The rows of a group lie close to one hidden flat surface of 13 dimensions, which may be shifted away from zero. Surfaces can cross.
Some rows, each with its group after it:
[-1.59 -0.10 -0.41 -0.41 -0.89 -0.58 +0.90 -5.05 +1.40 -0.10 +1.06 +0.33 +3.36 -3.96 -0.50 -1.82 -1.58 -1.89]
(2)
[-1.52 +1.60 +0.25 -3.12 -1.68 +4.07 -0.74 +0.14 +0.41 +3.53 -1.19 -1.11 +2.97 -1.84 -0.56 -0.72 -0.90 -2.46]
(2)
[+0.77 +1.65 +2.37 +2.03 +1.87 +2.66 +0.73 +7.21 -3.58 +0.27 +0.52 -1.40 +0.37 +0.86 +3.47 -2.12 +1.95 +3.19]
(3)
[+1.34 +3.00 -0.72 -0.35 +2.68 +3.41 -3.41 +1.27 +2.01 -1.83 -3.23 +0.42 -4.84 -0.16 -2.51 +1.70 -1.40 +0.19]
(1)
[+0.13 +1.34 +1.12 -0.24 +2.08 +0.18 +1.47 -0.52 +3.11 +1.83 -1.01 +0.57 -1.87 -1.89 -0.03 -1.72 +1.06 +0.62]
(1)
[+2.92 -0.47 +1.57 +0.21 +0.91 -1.47 -0.71 -2.06 -2.84 +0.25 +2.06 +3.52 +1.14 -1.73 -3.86 -1.30 +2.44 -0.04]
(0)
[-0.88 -3.69 -2.97 +1.11 +1.83 -0.69 +0.97 +3.16 -0.34 +0.34 -0.18 -1.83 +1.03 -1.98 -1.62 -1.56 +2.58 +0.75]
(1)
[+3.32 +0.08 +1.47 -2.36 -0.36 +0.41 +3.15 +1.67 -3.12 +2.30 -1.47 -1.41 -2.73 +2.66 -1.03 +0.37 -1.47 +0.87]
(1)
[-8.54 +1.08 -0.31 +0.07 +0.55 +3.58 +1.11 +1.03 +3.87 -1.57 -0.26 +1.85 -1.47 +5.17 -1.89 +2.49 -2.18 +0.50]
(3)
[+0.46 -3.67 +2.31 -2.14 +1.79 -4.39 +0.88 -1.09 -3.79 +0.05 -1.35 -0.62 +0.44 +1.78 -4.80 -0.73 -2.97 -0.13]
(1)
[-0.40 +2.21 +1.81 -1.31 +3.35 -2.60 +0.28 -3.14 +0.00 +2.78 +0.67 +0.48 +1.21 -1.68 -1.68 -2.75 +0.99 -0.82]
(1)
[+2.00 -4.29 -0.77 +0.24 -3.08 -1.65 +1.70 -1.40 +1.90 -0.81 -0.80 +0.17 +0.53 -1.68 +1.76 -0.12 -1.12 -0.99]
(2)
[+2.40 +2.20 +0.57 -3.24 +0.60 +0.42 +5.48 -3.96 -1.87 +4.91 -1.05 +0.24 +1.76 -1.45 -2.96 -0.85 -3.33 -1.03]
(2)
[+2.19 -1.08 +0.51 +0.51 +1.91 +0.88 +2.99 +2.75 +3.58 +1.50 -4.48 -0.22 -2.93 +0.77 +0.34 +0.80 -2.31 +2.11]
(1)
[+1.22 +2.50 +0.16 -1.59 +2.10 -1.43 +2.26 -0.68 -3.58 -0.95 -0.77 -0.81 +0.42 -3.44 -2.99 +0.45 -1.89 -1.55]
(0)
[-5.62 -0.38 -0.65 +1.76 -0.52 +1.28 -1.32 +2.36 +1.53 -1.01 -0.79 -2.33 -1.30 -1.81 +0.77 -2.25 +0.92 +1.44]
(0)
[-2.24 +1.22 +0.42 +0.48 +2.31 +2.35 -2.48 +1.52 +0.73 -0.02 +2.16 -1.37 -1.00 +2.84 -0.52 +0.60 +0.37 +1.99]
(3)
[-0.73 +0.09 -0.29 +0.91 +3.47 +1.04 +3.35 +0.22 +2.55 +1.04 +0.83 +3.53 +0.63 +4.36 +0.31 +0.10 -1.22 +0.73]
(1)
[+4.09 +2.70 +2.83 -1.17 -3.07 +3.73 -2.47 +1.34 -1.66 +0.54 +2.36 -0.81 -3.36 +0.06 -0.99 +3.85 +4.67 +1.47]
(2)
[+3.64 +0.67 -0.81 -4.83 +5.30 -0.32 -1.78 -0.49 +0.47 -0.89 +1.25 -0.73 -1.08 +0.81 -0.93 +1.68 -0.58 -4.77]
(1)
[+0.98 +3.77 +0.93 +0.46 -2.49 +4.26 -4.97 -0.67 -4.79 -6.05 +3.30 +5.51 -2.78 -0.19 -2.38 +0.64 +2.41 -2.79]
(2)
[-0.21 +0.19 -1.45 -1.27 -0.61 +2.26 -4.22 +2.67 +1.35 +0.61 +0.46 -2.89 -1.91 +0.21 +0.15 +1.69 +3.56 -0.88]
(2)
[-1.79 -0.86 -4.12 +0.90 -1.20 +0.20 +0.03 -0.23 -1.18 -0.60 +1.62 +0.29 +1.24 +0.44 -1.95 +2.91 +0.37 -0.42]
(3)
[+1.46 -4.63 -3.44 +1.77 -3.02 -2.16 +3.47 -1.25 -2.61 -0.03 +3.34 +1.17 +0.07 +3.86 +1.25 +0.39 +0.39 +0.67]
(1)
[-2.03 +3.33 -1.33 -0.41 +0.56 +2.05 -1.50 +0.58 +1.13 +3.31 -1.83 -0.67 -0.56 -2.56 -2.34 -0.80 +3.34 -0.50]
(2)
[-1.43 -0.28 +1.28 -0.78 -4.55 +3.03 -4.56 +1.47 -1.18 +1.91 -2.80 +0.17 -3.08 +0.77 -4.08 +0.15 +2.75 +1.29]
(0)
[+0.35 +0.54 -2.64 +0.26 -1.91 +0.30 -0.54 +0.55 -1.14 +0.85 -0.15 -2.45 -1.10 -1.60 +1.38 +0.50 +0.92 +0.15]
(1)
[-1.72 -1.67 -1.49 +2.14 -2.45 -2.43 +1.66 -0.44 -2.06 +0.66 -1.88 -1.41 -1.42 +0.72 +0.09 -0.23 -0.92 +2.55]
(3)
[-0.63 +0.88 -1.26 -1.37 +3.28 +0.52 +0.07 +0.50 -4.37 -0.36 +4.30 -2.80 +0.90 +1.88 -1.58 -0.90 +0.52 +0.39]
(2)
[-3.18 -0.71 -2.26 -0.01 -2.01 -2.04 -0.74 -1.27 -5.02 -0.49 +3.35 -4.69 +1.15 +1.41 +1.27 -0.74 -0.28 +1.06]
(1)
[-0.49 +2.87 +2.15 +1.01 -1.21 +0.41 +0.51 -0.80 -1.65 +0.17 -0.16 -0.72 -0.39 -0.47 -0.45 -0.04 -0.71 +2.16]
(3)
[+0.93 +1.17 +1.18 -3.15 -2.50 +5.12 +3.06 -0.07 +0.98 +3.80 +0.91 -0.79 +2.83 -0.98 +0.25 +1.09 -1.01 -1.34]
(2)
[+3.19 +1.40 +4.68 -1.72 -2.51 +0.54 -0.30 -2.37 -2.93 -1.13 +0.82 +2.32 -3.50 -2.81 -2.65 -2.44 +2.00 -1.05]
(2)
[-2.97 +4.07 +3.31 +1.05 +0.53 -0.36 -1.12 +1.49 -2.14 +0.86 -3.10 +1.60 -1.24 +2.36 +2.79 -3.65 -0.48 +0.84]
(1)
[-0.03 -2.40 -1.72 +0.26 -1.15 +0.63 -4.22 +2.65 +0.19 +2.12 -0.78 -0.75 -0.20 +1.15 +0.31 -1.23 +3.80 -0.11]
(0)
[-0.70 +2.97 +0.25 -0.43 +0.21 -0.73 -3.66 +0.97 -2.42 +1.72 -2.71 -1.68 -1.08 -1.61 +0.56 -1.96 +1.82 -0.76]
(0)
[-2.66 -0.04 +0.78 -1.93 +1.58 +1.26 +2.11 -2.70 +0.56 +0.04 +1.95 +1.26 -0.10 -4.38 -5.35 -2.67 +0.81 -1.83]
(2)
[+0.59 -3.39 -0.47 -2.04 +5.33 -3.64 +0.37 +0.50 +4.27 +0.74 -0.79 -1.32 +2.58 -2.02 +0.96 -2.25 +0.34 -2.73]
(0)
[-1.13 -3.23 -4.55 +0.44 +1.32 -1.62 -1.10 +1.55 -0.76 +0.93 +1.52 -5.12 +5.33 -0.43 -0.63 +1.95 -1.45 +0.95]
(3)
[-3.01 -0.21 +2.48 +1.36 -1.98 +3.50 +3.13 +0.23 +1.58 -1.81 +1.11 +2.23 -1.71 +1.32 -2.80 +1.82 -0.66 +2.64]
(3)
[-0.84 -1.60 +2.79 +1.73 +2.94 -2.90 +4.91 -2.14 +3.68 -0.44 +1.19 -1.79 -0.44 -1.89 +0.40 -1.89 -1.72 +3.70]
(1)
[-4.52 +0.28 -0.17 +1.54 +0.61 +1.64 -1.91 +1.65 +2.48 +1.65 -0.28 -2.77 +0.72 +0.51 +0.40 -0.37 +0.43 +2.72]
(3)
[-0.68 +1.77 -0.62 +0.86 -1.25 +0.29 -1.26 -1.65 -0.05 +1.74 +1.49 -2.54 -2.50 +0.29 -0.06 +0.02 +2.23 +2.41]
(2)
[-1.72 -0.34 +0.26 +1.85 +0.85 +0.45 +0.18 +1.44 +1.12 +3.74 -2.95 +1.45 +0.36 +0.16 -0.50 -3.15 +1.43 +1.96]
(0)
[+3.09 -0.85 +0.40 -0.85 -3.58 +0.62 +1.88 -2.37 +0.68 -1.10 +1.06 +2.57 -2.30 -3.79 -2.89 +2.77 +2.35 -1.97]
(3)
[-2.95 +0.41 -0.42 -1.87 -2.11 +1.64 -4.21 +0.66 -2.26 -3.11 -0.15 -1.23 -4.74 +1.62 -2.00 +1.13 +1.23 -2.14]
(3)
[+0.93 +4.01 +2.97 +1.41 +1.28 -0.28 -2.78 +0.53 -1.48 +2.69 +1.95 +1.84 +5.08 +1.45 +1.33 +0.39 +2.80 +1.38]
(0)
[-3.13 +2.21 +6.34 +1.50 -0.19 -0.25 -2.03 +2.46 -0.99 -2.76 -0.18 -0.80 +1.18 +3.42 +2.98 +1.40 -2.70 +3.35]
(0)
[-0.59 -0.29 +0.75 +0.31 +0.85 -1.12 +1.61 -2.92 -0.01 -0.59 -0.18 +0.32 -0.20 -2.65 -3.10 -1.26 -1.27 +0.83]
(0)
[-1.68 +1.22 -2.12 +0.04 -0.06 +0.62 +1.42 -3.53 +2.73 +1.95 +1.00 -0.87 -2.57 -2.28 -3.08 +0.62 +1.62 +0.92]
(2)
[-0.05 +1.67 +0.02 +1.66 -1.17 +1.75 +0.67 -2.98 -0.70 +0.79 +1.04 +3.34 -0.90 +1.85 -4.29 +1.84 -0.01 +2.45]
(3)
[+1.20 -4.74 +0.89 +1.74 -1.65 -0.06 -1.55 +1.14 -0.62 -0.68 +2.84 +1.71 -1.42 +1.82 -1.64 -2.13 +4.52 +1.79]
(0)
[-0.60 -1.53 +2.76 -2.53 +2.12 +0.08 +2.40 -0.03 +0.82 -0.45 +2.39 -1.38 -0.94 +0.21 -3.74 +1.02 -0.13 +0.07]
(3)
[-4.65 +0.34 +0.10 +1.14 +1.74 -0.03 +2.04 +0.04 -3.13 -1.48 +2.95 +0.11 -0.93 +3.53 -2.54 -0.56 -0.12 +2.15]
(3)
[+2.33 +4.72 -0.71 -2.00 -0.61 +0.73 -2.66 +1.31 -4.43 +3.02 -0.67 -2.45 -0.80 +1.24 +0.58 +1.36 +1.83 -0.48]
(0)
[-0.89 -0.78 -1.54 +1.34 +4.08 -3.60 +0.29 +0.93 -2.66 -2.55 +1.31 +0.93 +3.77 +1.91 +0.18 +0.56 -2.00 -0.10]
(3)
[-2.22 +0.05 +1.27 -0.69 +1.62 +0.71 -2.82 +3.34 -0.39 -2.04 -0.13 -0.57 +1.08 +0.09 -0.79 -0.15 +0.40 -0.84]
(0)
[-0.72 +0.01 +0.92 +0.88 -0.08 +1.57 +0.25 +2.21 -0.95 -2.24 +4.40 -0.72 -1.72 -1.86 +1.22 -1.17 +4.98 +0.42]
(0)
[-4.26 +0.62 -0.03 -2.50 +0.93 -3.25 -5.24 -2.90 -2.40 +1.28 -1.62 -4.08 +0.00 +1.39 -2.26 -1.79 -1.28 -0.99]
(1)
[+0.71 -0.61 -2.46 -1.87 -0.03 +1.36 +1.00 +1.38 -0.41 +2.92 -4.98 -1.27 -4.43 +1.81 +0.01 -2.23 -1.39 -1.21]
(2)

New rows. What belongs after each?
[+0.69 +0.17 -1.11 +1.82 -3.15 -0.02 +2.33 +0.33 -0.72 +2.18 -1.89 -1.73 -1.77 -1.63 +0.48 +0.12 +0.22 +3.54]
(1)
[-2.01 -0.43 +1.82 +2.02 -0.06 +0.78 -1.65 +1.64 +2.44 -0.27 +1.44 -0.53 -2.38 +2.82 +3.57 -2.81 +2.03 +2.58]
(0)
[-3.03 +1.49 -0.91 +1.14 +1.71 -0.18 +0.36 -0.43 +3.12 -0.97 +1.79 +0.53 +3.04 -0.78 +2.94 -0.11 -0.06 -1.01]
(1)
[-0.30 +1.74 -0.70 +2.72 -2.21 -0.98 +1.92 +1.02 -3.81 +1.22 +1.86 -1.27 +3.64 -2.82 -0.03 +1.45 +2.06 +2.56]
(0)
[-0.66 +0.32 +3.58 -0.20 +0.06 +1.20 +0.08 +1.42 -0.04 +0.16 +2.36 +0.13 +4.56 -2.49 +1.14 -1.03 +1.28 -0.20]
(2)
[-0.99 +1.77 +3.04 +0.22 +4.53 -2.05 -1.66 +3.71 +1.38 +1.03 +0.19 -3.55 +0.31 +0.83 +0.70 +0.89 +1.70 +3.13]
(2)
[-1.60 +0.55 -0.51 -1.26 +1.13 +0.62 -0.03 -0.63 +0.54 -1.89 -1.13 +1.50 -1.14 +5.17 -1.76 +3.99 -4.75 -0.79]
(3)
[-2.35 -0.11 +1.06 +1.06 +3.85 +0.29 -0.50 +2.48 +2.10 -1.84 -1.52 -0.46 -0.55 -1.54 -0.79 -1.29 -0.16 +1.26]
(1)
[+0.97 +3.12 +1.25 +0.17 +0.00 -1.15 -2.41 +1.32 -1.36 +3.77 -3.14 -1.46 +4.04 -0.23 +2.08 -0.11 -0.20 +0.55]
(2)
[+1.90 -2.13 -2.67 +0.54 +0.00 -1.22 -0.17 +3.06 -0.83 +2.51 -0.59 +0.59 -1.77 -0.83 +2.61 -3.56 +6.31 -2.06]
(1)
[-2.43 +3.36 -1.23 +0.68 +1.58 +1.34 +2.94 +2.86 -1.28 +0.12 +1.86 -0.79 -0.42 +1.77 +3.70 -0.25 +1.42 -0.05]
(3)
[+0.10 +3.59 +3.41 +0.75 +3.87 -1.37 +1.57 +1.07 -1.50 -2.83 +1.65 -5.36 +0.28 -6.64 +0.51 -0.85 -1.30 +2.96]
(1)
[-1.70 -0.59 +0.69 +2.57 +3.23 +0.05 -1.02 +2.29 +0.50 -0.36 -0.15 +1.62 +0.16 +3.63 -0.64 -1.73 +0.45 +2.59]
(3)
[-4.30 +0.08 +2.23 +2.78 -0.28 -0.67 +0.84 +2.68 -2.33 -2.07 -1.95 +1.58 +3.09 +1.17 +0.89 -1.10 -2.50 +1.60]
(1)
[+3.20 +1.65 +1.57 -0.94 +1.42 +0.42 -1.75 -1.57 +0.00 +1.79 +2.08 -2.74 +1.03 -0.89 -1.01 +1.47 -1.12 +2.18]
(3)
[-0.80 +3.11 -1.84 -0.48 +3.59 +1.51 -1.23 +0.45 -0.05 +2.43 -0.82 -0.65 -0.96 -0.01 -2.94 -0.83 +1.20 +0.45]
(1)
[+0.46 -1.18 +3.27 -1.17 +2.40 -2.84 +1.56 -1.47 -0.70 -0.06 -0.69 -1.66 -8.62 -0.47 -3.34 -3.41 +2.39 +2.06]
(2)
[-5.08 +3.43 +4.21 -1.58 +5.39 -1.68 +2.23 -1.14 -0.26 +0.49 -2.77 +3.65 -0.74 +3.29 -3.89 -1.31 -1.53 -0.54]
(3)
[+2.30 +2.71 +2.74 +1.58 -0.02 +2.67 +2.04 -0.18 -1.15 +0.39 +0.74 +3.36 +0.43 +1.64 -1.55 +2.07 -1.57 +2.96]
(3)
[-2.36 -1.50 +1.19 +3.45 +0.20 +0.66 -1.27 -0.85 -0.24 -3.02 +6.63 +1.47 +2.00 +2.90 -0.03 -0.41 +1.09 +3.08]
(0)
[+3.41 -2.75 -1.70 +1.94 +0.45 +0.17 +3.93 +1.35 +2.31 -2.61 +1.17 +0.84 -1.70 -1.22 +0.95 +1.90 -0.36 +1.23]
(1)
[+0.31 -2.66 +2.75 -1.54 +1.82 -0.49 +0.33 -2.20 +2.56 -0.14 +0.89 +1.22 -5.75 +3.50 -3.46 -0.13 +1.38 +1.06]
(3)
[+0.32 +1.27 +3.62 +1.75 +0.89 -3.72 -1.48 +0.47 -1.53 -0.92 -0.18 +0.30 +1.91 -1.35 +3.09 -1.73 +0.98 +1.21]
(0)
[+1.72 +0.53 -2.43 +0.35 +2.80 -0.82 -3.04 -2.90 -2.10 -1.57 +2.04 +2.02 -3.18 -0.32 -4.71 -1.00 +2.22 -0.33]
(1)
[-0.35 +1.44 +0.80 -3.23 +0.69 +1.81 -0.30 -1.09 -2.53 +2.08 +0.77 -0.73 +1.70 -2.12 -4.54 -0.64 +0.79 -1.71]
(2)
[+0.98 -1.87 -2.87 -0.14 +4.69 -2.03 -2.08 +1.76 +0.75 -0.96 -0.61 +4.12 +1.27 +1.70 -0.10 -2.04 +2.36 -3.99]
(1)
[+0.25 -2.24 -3.41 +0.66 -1.04 +0.66 -2.09 -0.12 -1.06 -0.43 -0.34 -0.19 -3.43 +0.67 -1.40 -1.39 +1.34 -0.35]
(0)
[-0.55 +0.45 +2.25 -1.58 +2.46 +2.47 +0.65 +0.68 +2.65 +1.15 -3.23 +0.00 -3.59 +1.00 -4.84 +0.78 -2.44 +1.95]
(1)
[+3.62 -4.44 -0.97 +3.06 +1.41 -3.90 +0.79 -1.26 -2.88 +1.99 +2.69 +1.73 +0.99 +3.62 -0.41 -2.38 +1.41 +3.13]
(0)
[-2.30 -0.68 -3.55 +2.97 -0.54 -0.16 +1.95 -1.31 +1.14 -0.95 -2.04 +1.30 +0.14 -2.59 -0.79 -1.02 -1.71 +0.87]
(0)
[+2.14 +3.05 -3.70 +0.28 -3.18 +1.35 +0.80 -3.42 -2.22 +2.77 +0.99 -0.07 +0.19 +0.18 +3.17 -0.89 -0.63 -0.57]
(2)
[-0.94 +1.28 -0.71 -0.79 -2.02 +2.13 +3.06 +1.48 +2.80 +1.64 -3.01 +1.26 +0.07 -0.42 +0.34 +3.42 -0.99 -1.07]
(3)
[-2.13 +1.93 -4.14 +4.74 -1.45 -0.69 -1.73 -0.33 -1.68 -2.84 -3.81 +4.42 +1.20 -1.51 +0.17 -0.83 -1.36 +0.29]
(0)
[+0.92 -3.76 +1.19 +0.12 +0.24 +0.78 +2.89 -0.77 +2.78 +1.31 +2.29 +0.66 -0.74 -0.61 -1.98 -1.09 +1.92 +1.39]
(0)
[+0.99 +0.10 -5.26 +0.86 +4.18 +0.78 -0.84 +3.45 -2.90 -0.40 -1.24 -1.89 -0.41 +1.86 -2.50 +1.16 -1.59 +2.08]
(1)
[+0.96 -1.57 -0.11 +0.34 -0.40 +1.31 +0.87 -0.45 +0.62 +2.68 +0.05 +1.28 +1.60 -0.39 -4.87 +2.05 +0.13 +2.32]
(3)
[-1.25 +0.79 +1.66 +0.38 +1.23 -0.87 -0.79 +2.35 +2.13 +2.98 -4.87 -2.42 -2.91 -2.00 +1.37 -3.81 +0.93 +1.58]
(1)
[+1.63 +1.87 -0.63 -1.27 +2.02 -2.58 +0.88 -1.57 +0.62 -0.17 -0.70 -2.96 -1.47 -0.96 +4.07 -0.17 -2.18 -0.88]
(0)
[-1.55 +1.05 -0.40 +1.50 -1.39 +1.43 +3.27 +1.37 +0.17 +2.65 -0.79 +0.22 +1.84 -2.18 -0.03 -0.59 +1.85 +1.25]
(1)
[+0.34 +0.61 +1.08 +1.68 +1.83 -1.18 +1.88 +0.30 +0.49 -3.46 +1.48 +4.83 +0.48 -1.25 +0.82 +0.15 +1.87 -1.88]
(3)
[+0.25 +5.37 +1.45 -0.28 -0.61 +2.30 -2.00 -0.24 -2.10 +2.81 -0.64 +1.13 +3.08 -2.07 -1.60 +1.07 +1.14 -0.16]
(2)
[-1.86 +2.79 +1.21 +2.99 +1.60 +0.80 +2.38 +2.45 -1.14 -0.86 +1.45 +4.46 +1.71 -1.90 +0.00 -1.36 +3.67 +0.36]
(3)
[+0.40 -1.08 -0.81 +0.14 -0.38 -1.08 -1.70 +1.05 -0.32 -2.91 -1.80 -1.36 -3.52 +0.00 +2.19 -0.95 -0.24 -0.82]
(0)
[-3.13 -0.74 +1.30 +4.11 +0.51 -3.66 -3.38 -0.48 -3.81 -0.01 -2.69 +1.49 -2.41 +2.74 -1.87 -4.48 +1.14 +4.05]
(3)
[-1.59 +2.41 -2.47 -0.31 +2.04 +0.15 +1.86 +1.16 -0.44 +2.28 +1.01 -3.27 +1.41 +0.42 +1.89 +0.65 +0.52 +0.09]
(3)
[-2.76 -1.35 -3.98 +1.04 -1.80 +0.45 +2.30 -0.01 +1.04 -0.30 +0.88 +1.85 -1.77 +0.41 -0.91 +0.82 +3.50 -1.61]
(3)
[+1.14 +0.23 +3.70 +1.25 +2.24 +1.51 -1.55 +2.29 +4.53 +0.24 -0.63 -0.95 -0.62 +2.10 +3.10 -0.02 -1.53 +3.60]
(3)
[+1.22 -0.52 -0.54 +1.26 +0.93 -0.98 +3.00 -1.59 -0.59 +0.64 +0.73 +1.23 -2.77 +6.07 -0.01 +1.48 -2.64 +3.10]
(3)
[-2.45 -1.70 -0.49 +2.01 -2.59 -2.12 -3.81 -3.51 +3.34 -0.58 -2.89 +0.78 +0.20 -0.31 +0.49 -0.41 -2.15 +1.31]
(0)
[-2.00 +1.02 +1.35 +0.45 -1.77 +2.26 +1.35 +4.18 +0.48 +0.33 -3.06 +1.29 +1.47 -1.70 +2.48 +0.13 +0.56 -0.48]
(1)
[+0.68 +3.14 -0.49 +0.49 +0.14 +0.58 -2.54 +1.26 +1.47 +1.94 -3.21 +0.46 +3.33 -3.22 +1.65 +1.02 +0.22 -1.04]
(3)
[+3.01 -0.36 +1.45 +0.09 -2.57 -0.58 +2.12 +1.26 +0.56 -1.00 -1.18 +0.94 -2.20 +1.10 +5.03 +0.31 -0.84 -0.59]
(1)
[+2.69 -0.39 -1.79 +1.88 -3.61 +0.73 +2.78 +0.37 +0.89 +2.03 -1.82 +4.10 +0.55 -1.62 +1.79 +0.40 +2.45 -0.53]
(1)
[+0.82 +1.55 -1.79 +1.45 -0.82 -0.50 -1.15 -0.54 +0.06 +3.01 -0.29 +1.73 +4.50 -0.45 -0.20 +0.81 +1.17 +0.71]
(0)
[-0.08 +1.81 -1.41 -1.27 -0.58 +2.24 -0.47 +1.04 -2.40 -0.14 -2.05 +2.39 -0.95 +3.20 -2.95 +3.10 -1.67 -1.40]
(3)
